All rows are made from the same 4 directions, up to rounding. Whole rows:
[[ -2   1   0  -3  -5  -1   2   5  -2   2   1   2   0]
 [-12   3  -2 -12 -12  -7  11   7  -4  14   3   3  -1]
 [-10  24  -6 -22   7   6  -3   7   3  -5  -9 -12 -25]
 [ -8 -42   1  10  41 -22 -13 -31  -6  37 -12 -22   7]
 [ 15  25  -8  12 -28  11  24  -9  22 -28  16  13   9]
 [  9 -18   2  24 -41 -11  32  -8   4   8  26  29  41]]

The start of a row, then its end:
[ -8 -12  -8   4  10 -17  15 -30] | [ 10  23   2 -11   6]
[  2   6   2  -2 -10   5   1  11] | [-2 -7  2  7  0]
[ -2 -14   0   5  11  -8   0 -13] | [ 0 13 -2 -6  5]
[ 33 -16  11  38   7  17 -20  -5] | [  1 -33   3  11  21]
[ -4  11   2 -12  -5   6  -5  18] | [ -6  -5  -3   2 -10]
[-5 13 -7 -8  8  1  3 -8] | [  8  -2  -4 -11 -13]
[ -3 -40   7  11  23 -16 -12 -13] | [-13  29  -6  -7  14]
[  3  -9  10  -3  17   8 -29  19] | [-16  -5 -12  -3  -8]
[-4 19 -7 -9 -9  3 11  0] | [ 9 -6  2 -1 -9]
[-2  2 -3 -1  2 -3  5 -7] | [ 4  3  0 -4 -1]
[ -4 -19  -7  13   0 -20  22 -34] | [11 24  9 -3 19]
[  2 -14   0  12 -11  -8  13 -10] | [ 2  9  9  8 18]
[-12   9  -7 -14  13  -4   2  -8] | [  5   9  -7 -15 -16]
[  4  14   5  -7  -9  14 -10  25] | [ -7 -18  -2   8  -9]
[  3   4   4   1 -30   3  11  18] | [-4 -5 11 20 11]
[ 19   7  -6  22  20  10  -4 -31] | [ 22 -26  -1 -12  -1]
[-16   3  -1 -19  -2  -7   2  11] | [ -8  16  -4  -3 -10]
[ 11  14   4   5 -40  11  14  22] | [  0 -20  16  27  13]
[ 14   3   7   9 -11  14  -9  17] | [ -4 -22   3  13   6]
[ -5   6   1 -12  13   4 -13   9] | [ -5  -1 -10  -9 -16]
[ -4  19  -2 -14   3   9  -6  11] | [  1 -11  -7  -6 -19]
[ -7 -19  -6   8   7 -20  17 -31] | [ 8 27  4 -8 13]
[-8  3 -1 -9 -9 -4  7  8] | [-4  9  2  3 -1]
[ -9  -2   0 -10   9  -4  -5   4] | [-6 10 -6 -7 -8]
[ 10  -8   6  12 -12   3   0   6] | [-4 -6  7 13 15]
[  2   7  -2   1 -11   2   8   1] | [ 4 -5  5  5  2]
[  4   1   6  -3   8   9 -19  16] | [ -9 -10  -7   0  -8]
[-11  -9  -7  -3  20 -14   4 -24] | [  5  21  -6 -18  -5]
[-15  15   4 -26 -32   1   8  40] | [-16   7   4  16  -7]
[ 20 -20  19  19   0  14 -29  26] | [-20 -18  -1  18  15]
